The groups are shells around one centre, one inside the other: the same stretched ball of 6 dimensions in 7 sizes.
In the rows, 128 means zero.
Some rows, each with its group after it:
[118 148 125 132 132 133 119 102 125 129 142 112 133 125 125 107 101  98
 146] : K727
[149 189 115 111 119 110 117 148 105 101 133 108 135 142  82  83 122 140
 146] : K689
[ 91 146 111 127 125  56 121 137  93  97 171 127 128 171  78  96 137 115
 158] : K386
[124 119 138 120 136 174 129 115 164 137 119 133 131  95 175 110 131 137
 126] : K727
[108 175 117 131 125 107 114 112 102 104 166 106 127 148  92  83 111 108
 171] : K702
[ 74 156 151 135 140 194 114  67 156 126 175 124 117 104 165  60 119 130
 190] : K702
[177 139 117 104 112 126 128 155 130 135  94 112 137 116 125 150 110 107
  90] : K386
[122  95 133 122 131 155 133 119 162 144 117 134 129  99 179 140 128 113
 110] : K702
[153 126 113 118 126 126 134 155 137 113 105 120 138 114 139 117 142 143
 116] : K386
[129 168 112 116 101  95 117 137 101 105 158 101 119 150  89 116 113  94
 147] : K727
[165 189 120 113 108 165 118 131 128 109 125  89 126 109 122  93 109 126
 147] : K702
[113 184 133 110 116 137 113 122 122 108 163 118 120 135 106  75 125 136
 166] : K860
[136 106 111 132 153 107 137 146 134 119  98 136 153 121 137 110 144 148
 114] : K860
[142 115 119 118 119 128 132 141 140 128 114 121 131 114 147 140 128 112
 109] : K727
[186 130  98 108 118  79 135 185 111 115  82 115 149 135 100 148 129 124
  83] : K689
[128 158 136 105 121 136 118 128 132 132 136 130 128 127 120 109 117 124
 129] : K718
[142 198 136 107 108 178 111 116 134 116 146 100 118 112 124  81 108 129
 159] : K727
[179 121  81 110 122   8 137 209  81 103  86 124 158 171  58 155 139 120
  75] : K860
[199 150  98 102 119  84 132 193 108 110  75 113 153 135  89 132 130 141
  85] : K860
[114 168 137 108 115 146 115 120 132 119 157 122 118 127 123  92 124 128
 153] : K689
[118 172 135 119 111 161 112  97 131 126 161 103 115 119 130 102  98  95
 159] : K786
[169 123 107 115 140  83 133 164 116 131  81 130 158 134 105 139 121 125
  84] : K689
[134 119 138 119 142 168 129 115 160 147 107 135 139  96 168 119 120 130
 114] : K786
[161  95 102 127 155  91 143 170 132 120  71 139 164 121 133 124 151 157
  89] : K386
[130 115 136 131 135 191 129  96 167 146 116 117 130  82 188 122 111 110
 127] : K386
[107 149 131 121 121 147 121 115 137 115 155 120 119 121 138  92 131 127
 157] : K786
[113  82 111 131 153  56 137 145 119 134 113 151 153 148 118 142 136 113
  98] : K689
[ 78 105 145 147 166 172 126  69 163 149 141 143 138  99 181  91 118 122
 153] : K727
[ 93 149 157 129 126 230 115  59 173 144 163 113 110  81 193  89 101 106
 172] : K860
[118 153 127 134 157 133 121 106 127 126 127 128 149 124 120  76 114 139
 150] : K860
[149 153  98 116 125  61 128 174  95  94 120 118 144 157  75 105 140 140
 125] : K786
[116 133 144 136 151 211 124  78 171 144 123 122 135  78 189  86 111 132
 150] : K718
[138 164 109 122 134  71 119 140  92 115 129 117 147 158  70 105 109 113
 131] : K718
[114 153 148 133 148 215 118  72 165 143 133 118 132  83 177  77 102 129
 161] : K702
[187 164  95 106 131  59 129 194  92 101  84 120 160 153  62 109 134 154
  99] : K718
[ 87 117 155 125 129 201 122  76 175 150 155 132 113  89 195 112 116 107
 148] : K860
[116 102 120 124 143 102 134 142 136 124 119 145 141 129 138 119 147 138
 116] : K786
[ 67 130 147 139 147 165 118  70 151 136 171 135 123 114 161  82 118 115
 172] : K786
[108  89 134 134 141 150 131  98 157 152 124 133 133 103 178 141 114  95
 116] : K718
[142 153 109 118 113 106 125 149 114 102 133 107 129 135 107 110 130 122
 137] : K689
[ 80  61 136 144 190 117 138 102 159 155 110 177 160 115 172 110 143 145
 113] : K386
[ 81 179 161 113 112 207 106  72 156 131 190 119  99 106 158  75 109 115
 185] : K718
[144 142  98 116 109  53 127 167  92 103 132 112 134 161  77 135 127 101
 117] : K727
[130 114 127 123 132 133 128 119 141 143 118 127 135 114 149 138 113 101
 111] : K786
[181 147 108  98 105 105 130 181 120 112  98 113 136 128 108 138 133 130
  95] : K702
[100 140 132 133 139 153 122 101 142 120 149 124 128 115 148  82 128 132
 162] : K689
[ 84 142 140 118 128 120 116 102 128 134 169 138 122 140 121 107 116 104
 149] : K718
[ 47 164 160 134 135 185 106  47 147 134 206 128 107 119 152  62 105 105
 203] : K386
[ 66 172 153 126 129 168 107  68 138 129 194 125 111 125 136  69 108 110
 190] : K702

New rows. What belongs after each?
[ 77 149 157 136 141 210 114  54 164 142 169 124 117  93 179  74 105 114
 180] : K689
[124  86 110 136 168  78 140 146 129 129  94 153 163 132 130 118 146 146
 103] : K786
[178 148 120 111 127 153 128 146 140 130  87 112 144 102 138 120 115 134
 105] : K860
[124 101 126 129 169 107 133 128 138 146  96 155 161 123 136 116 128 140
 103] : K727
[142  76  96 123 164  22 146 191 110 120  76 165 173 156  98 136 164 158
  73] : K386
[178 134 113 104 118 129 133 171 137 119  88 119 140 112 133 131 137 143
  96] : K386
[116 141 139 126 120 183 119  89 153 139 146 110 117  98 166 115 102  95
 146] : K727
[144 103 108 128 166  79 138 158 124 125  82 149 168 133 117 112 144 157
  97] : K689
[ 90 179 153 115 121 183 108  84 144 128 177 121 111 115 140  73 110 121
 177] : K860
[143 167 115 117 119 105 118 133 106 119 133 107 135 141  93 114 104 103
 133] : K689
[142  83 100 124 146  47 142 174 115 123  91 146 158 146 112 149 147 129
  82] : K786
[ 72 114 139 128 147 118 124 103 139 133 159 152 130 134 140  99 135 125
 147] : K727
[ 56 126 170 131 140 218 114  44 180 159 179 140 109  89 200  91 107 104
 172] : K718
[174 145 100 122 131 100 131 162 114 109  92 108 151 128 105 115 126 135
 111] : K727
[104 159 132 111 111 124 117 125 125 114 166 124 115 138 116  99 129 120
 154] : K689
[ 83 111 142 138 158 160 126  87 158 138 143 145 135 107 170  89 130 134
 151] : K786
[150  97  81 131 153   4 143 193  88 101  87 141 170 169  72 131 154 142
  89] : K718
[109 147 134 139 141 173 119  80 144 133 144 111 131 104 154  90 101 108
 161] : K702
[143 170 129 100 103 143 119 143 131 114 138 114 119 123 120 107 126 130
 135] : K860
[143 106 110 129 148  89 134 140 122 136  97 132 155 131 122 137 118 112
  97] : K786
[186 137  87 115 137  47 136 198  95 101  75 123 165 151  73 122 142 151
  90] : K727
[122 124 136 108 132 138 128 136 149 132 123 144 132 116 147 114 140 143
 118] : K386
[157 114 120 118 150 124 135 149 142 136  81 139 156 111 141 122 132 148
  94] : K689
[ 95 128 141 144 158 173 121  69 152 147 140 127 137 102 165  91 102 111
 155] : K702
[107 146 151 113 118 185 116  90 156 146 153 123 114 103 163 114 104 102
 143] : K860
[157 164 108 120 138  93 124 151 105 110 108 116 152 140  86  96 120 138
 126] : K786
[183 103  85 122 160  27 144 200  98 116  53 142 182 152  80 136 144 153
  66] : K702
[ 72 133 140 134 141 134 117  82 135 135 171 135 125 131 138  96 113 102
 162] : K689
[154 178 119 100 106 113 118 156 112 109 131 111 128 139  92 109 122 127
 129] : K689
[122 153 147 130 149 208 119  79 163 145 125 120 136  85 171  81 102 132
 152] : K702
[135 147 121 116 123 132 126 140 133 111 129 120 130 121 129 100 136 140
 137] : K689
[169 147 105 118 120 110 129 157 117 111 103 105 141 126 111 122 122 123
 114] : K786
[144 205 123 105 111 130 112 143 110  97 145 106 126 138  87  71 124 146
 159] : K386
[166 123 112 109 133  96 134 168 126 128  86 133 151 128 117 136 132 136
  87] : K786
[138 147 132 111 107 159 121 121 142 133 134 110 119 110 145 129 110 101
 127] : K689
[103 133 122 130 124 116 123 114 125 119 155 119 124 133 128 111 122 103
 148] : K786
[123 150 119 110 121 103 125 154 120 103 140 130 129 141 107  96 148 148
 139] : K386
[145 186 111 116 106 107 115 139 100 100 146  95 126 144  84  99 111 110
 151] : K786
[150  71 103 133 154  78 145 158 131 136  75 141 162 124 139 154 137 122
  76] : K702
[ 91  83 132 128 153 114 134 122 150 139 128 160 140 123 158 121 147 133
 117] : K860
[ 97 161 122 124 115 104 116 116 109 107 175 114 118 150 100  96 119 103
 165] : K689
[103 147 131 137 153 137 119  94 130 129 141 127 141 124 128  80 111 125
 157] : K689
[ 75 120 145 125 135 142 121  93 147 140 164 143 121 123 153 108 124 109
 148] : K689
[139 163 105 112 125  68 125 172  98  91 130 125 141 158  74  89 148 154
 136] : K386
[116  89 135 125 148 149 135 118 163 147 110 147 140 101 177 127 134 130
 109] : K689
[110 102 108 142 161  72 134 134 117 119 119 141 155 143 116 107 139 132
 125] : K727
[ 70 140 136 136 128 138 116  82 132 123 185 122 114 131 138  93 116  96
 176] : K702
[176 167  86 103 107  23 127 204  72  88 112 110 145 177  39 126 135 127
 106] : K860
[131 111 120 128 127 133 131 125 141 130 121 119 132 113 152 134 123 106
 119] : K860
